Each cloud of rows lies close to a flat space through zero, with a little noise off it, and is much wider in some directions of that space than in others. After each cloud: how many dimensions does that space have?
In the rows, zero is written as 100.

[110 113 127 91 108 74 118 101 95 111 106 101 95]
[87 95 91 116 98 115 92 104 106 93 94 81 98]
[109 72 59 77 82 113 92 94 122 85 86 148 121]
[107 103 112 82 107 64 113 102 103 99 107 108 93]
[114 68 61 53 96 58 96 94 115 76 113 159 102]
[98 109 112 107 105 101 103 103 95 105 101 88 96]
[101 113 124 118 93 117 120 108 122 107 71 68 105]
[89 89 71 107 101 118 70 95 81 92 116 104 98]
[106 96 98 76 111 60 101 98 92 93 122 121 91]
[110 90 92 74 102 66 105 98 105 92 108 126 97]
[111 109 121 87 104 76 117 101 101 107 103 107 99]
[111 102 102 95 96 111 102 94 93 110 98 119 111]
[84 113 108 144 90 164 92 103 97 113 79 61 108]
[90 100 97 109 103 103 92 100 93 96 106 87 94]
[108 89 81 83 98 93 94 93 95 96 109 132 104]
[114 68 62 59 89 76 98 95 122 80 99 159 111]
[100 106 105 106 100 110 100 99 94 107 98 96 102]
[91 125 136 122 117 94 105 105 79 112 113 58 85]
 => 4

[114 93 88 103 100 101 117 84 95 114 91 95 82]
[84 115 120 97 96 99 85 129 108 76 118 109 125]
[100 98 98 107 97 104 89 93 109 111 101 107 104]
[98 98 97 105 97 103 91 91 107 111 99 106 99]
[100 98 100 106 101 100 95 94 107 106 102 108 102]
[89 108 107 106 95 99 84 114 111 94 111 111 119]
[126 109 106 58 117 93 158 136 55 55 94 61 75]
[121 100 98 83 109 93 133 103 77 88 92 77 83]
[98 104 105 98 101 99 101 109 100 91 104 97 103]
[106 98 94 99 102 97 110 87 95 110 89 90 88]
[104 100 100 100 99 104 103 95 101 102 99 98 98]
[102 95 94 108 97 102 90 84 103 110 95 106 94]
[94 105 106 102 98 101 87 109 107 93 104 105 109]
[125 89 84 88 107 100 133 85 81 106 85 82 73]
[75 113 119 105 96 99 74 126 116 80 120 119 134]
[93 102 104 101 98 100 94 106 101 97 104 107 109]
[114 103 106 74 116 98 135 120 73 69 96 74 84]
[74 101 108 118 89 105 59 97 133 118 113 132 133]
 => 2

[105 143 159 58 107 84 118 75 116 112 70 135 91]
[92 86 71 138 109 106 101 175 124 96 129 63 117]
[121 79 94 115 100 113 93 29 43 74 125 80 75]
[146 124 124 111 122 79 100 55 51 85 95 93 61]
[152 110 126 139 119 100 109 78 48 71 141 60 86]
[101 44 13 180 101 120 79 184 89 85 153 33 118]
[46 56 42 109 74 127 90 177 154 116 112 94 152]
[72 99 101 96 136 78 104 117 132 82 104 77 81]
[45 39 50 116 55 162 98 174 149 118 135 86 187]
[39 27 30 105 36 176 83 136 132 123 125 107 179]
[85 83 66 106 76 116 87 124 106 113 94 106 121]
[66 43 12 132 94 114 71 135 101 91 122 65 107]
[117 144 138 84 145 38 106 72 99 85 68 107 43]
[120 123 98 107 144 52 92 73 79 78 85 83 40]
[99 137 158 67 113 79 122 119 137 112 81 122 104]
[81 142 148 53 139 56 119 74 135 96 65 122 65]
[102 61 64 121 37 161 90 129 91 128 124 107 168]
[155 77 58 143 103 103 74 57 13 72 122 71 58]
 => 5

[104 100 109 77 51 96 84 88 108 85 59 119 58]
[72 91 103 90 130 78 112 80 53 91 91 122 53]
[120 92 103 84 145 151 125 131 95 102 155 86 131]
[114 120 106 120 78 142 69 102 107 135 106 89 93]
[88 100 80 124 68 124 103 123 90 88 106 137 68]
[116 100 120 85 124 101 116 109 91 88 104 104 99]
[136 109 135 110 111 105 116 138 98 82 99 129 103]
[142 117 109 107 63 151 90 136 131 123 126 88 116]
[86 104 74 116 51 114 66 91 109 156 114 91 91]
[74 84 97 105 90 71 101 101 72 81 69 158 66]
[126 109 100 99 123 130 106 110 137 96 127 49 165]
[101 112 90 117 73 101 91 100 116 107 98 88 103]
[145 98 147 48 41 110 70 100 123 101 50 121 70]
[95 108 90 90 21 83 90 97 103 121 89 111 37]
[152 106 132 87 115 140 81 114 132 130 118 66 159]
[77 78 76 101 124 108 94 94 94 118 121 95 130]
[80 111 98 142 81 98 56 73 93 117 64 116 91]
[108 65 97 51 76 98 120 132 90 110 125 135 77]
 => 8

[94 117 131 83 103 76 123 135 100 62 95 149 90]
[135 127 89 110 133 35 76 114 90 14 113 161 133]
[126 118 80 119 155 55 46 132 79 74 79 125 120]
[91 113 84 56 103 98 120 83 127 125 70 54 94]
[77 50 141 119 96 76 115 122 106 149 86 112 120]
[65 45 150 113 144 67 152 127 55 66 120 108 82]
[91 102 142 83 98 98 128 81 107 72 116 70 85]
[119 72 96 109 113 98 79 106 112 96 120 120 119]
[113 117 87 143 44 158 96 88 132 127 127 139 106]
[90 138 71 75 130 92 140 89 106 65 71 77 68]
[89 64 102 76 159 92 133 103 118 64 68 94 61]
[63 69 141 118 74 117 156 108 81 116 132 109 86]
[114 138 54 127 23 143 80 85 91 116 103 146 102]
[87 56 127 113 121 48 88 85 57 82 71 74 102]
[72 143 111 131 96 84 145 90 93 113 119 69 109]
[79 97 118 29 131 108 161 92 120 67 93 53 51]
[121 160 113 118 69 133 75 111 142 126 133 116 121]
[76 153 88 139 41 119 125 96 65 129 111 103 100]
 => 10

[81 86 103 81 95 97 105 102 103 110 107 103 106]
[103 101 72 137 90 127 82 65 86 77 72 94 102]
[113 115 88 122 115 137 88 98 89 79 89 84 68]
[105 115 68 155 117 159 70 80 88 55 86 68 45]
[118 103 100 114 81 89 111 95 102 93 114 111 117]
[99 108 95 106 121 105 85 103 98 99 82 88 83]
[120 105 85 136 78 113 107 71 115 77 133 104 88]
[91 100 100 94 114 103 93 102 101 106 88 95 90]
[87 91 97 99 99 110 98 99 106 95 115 94 85]
[110 104 85 116 89 121 101 65 100 91 93 112 105]
[89 94 106 90 101 76 100 105 114 112 108 101 103]
[29 65 115 25 131 83 88 125 100 147 70 92 101]
[84 101 98 98 125 115 84 117 99 96 97 77 64]
[71 78 104 94 99 107 92 134 84 88 110 76 89]
[92 97 108 70 107 87 101 98 94 126 71 113 126]
[92 91 94 99 88 101 96 92 89 101 84 104 119]
[117 115 107 94 112 111 108 103 103 104 103 105 87]
[111 108 119 89 108 84 112 129 109 107 125 99 92]
 => 6
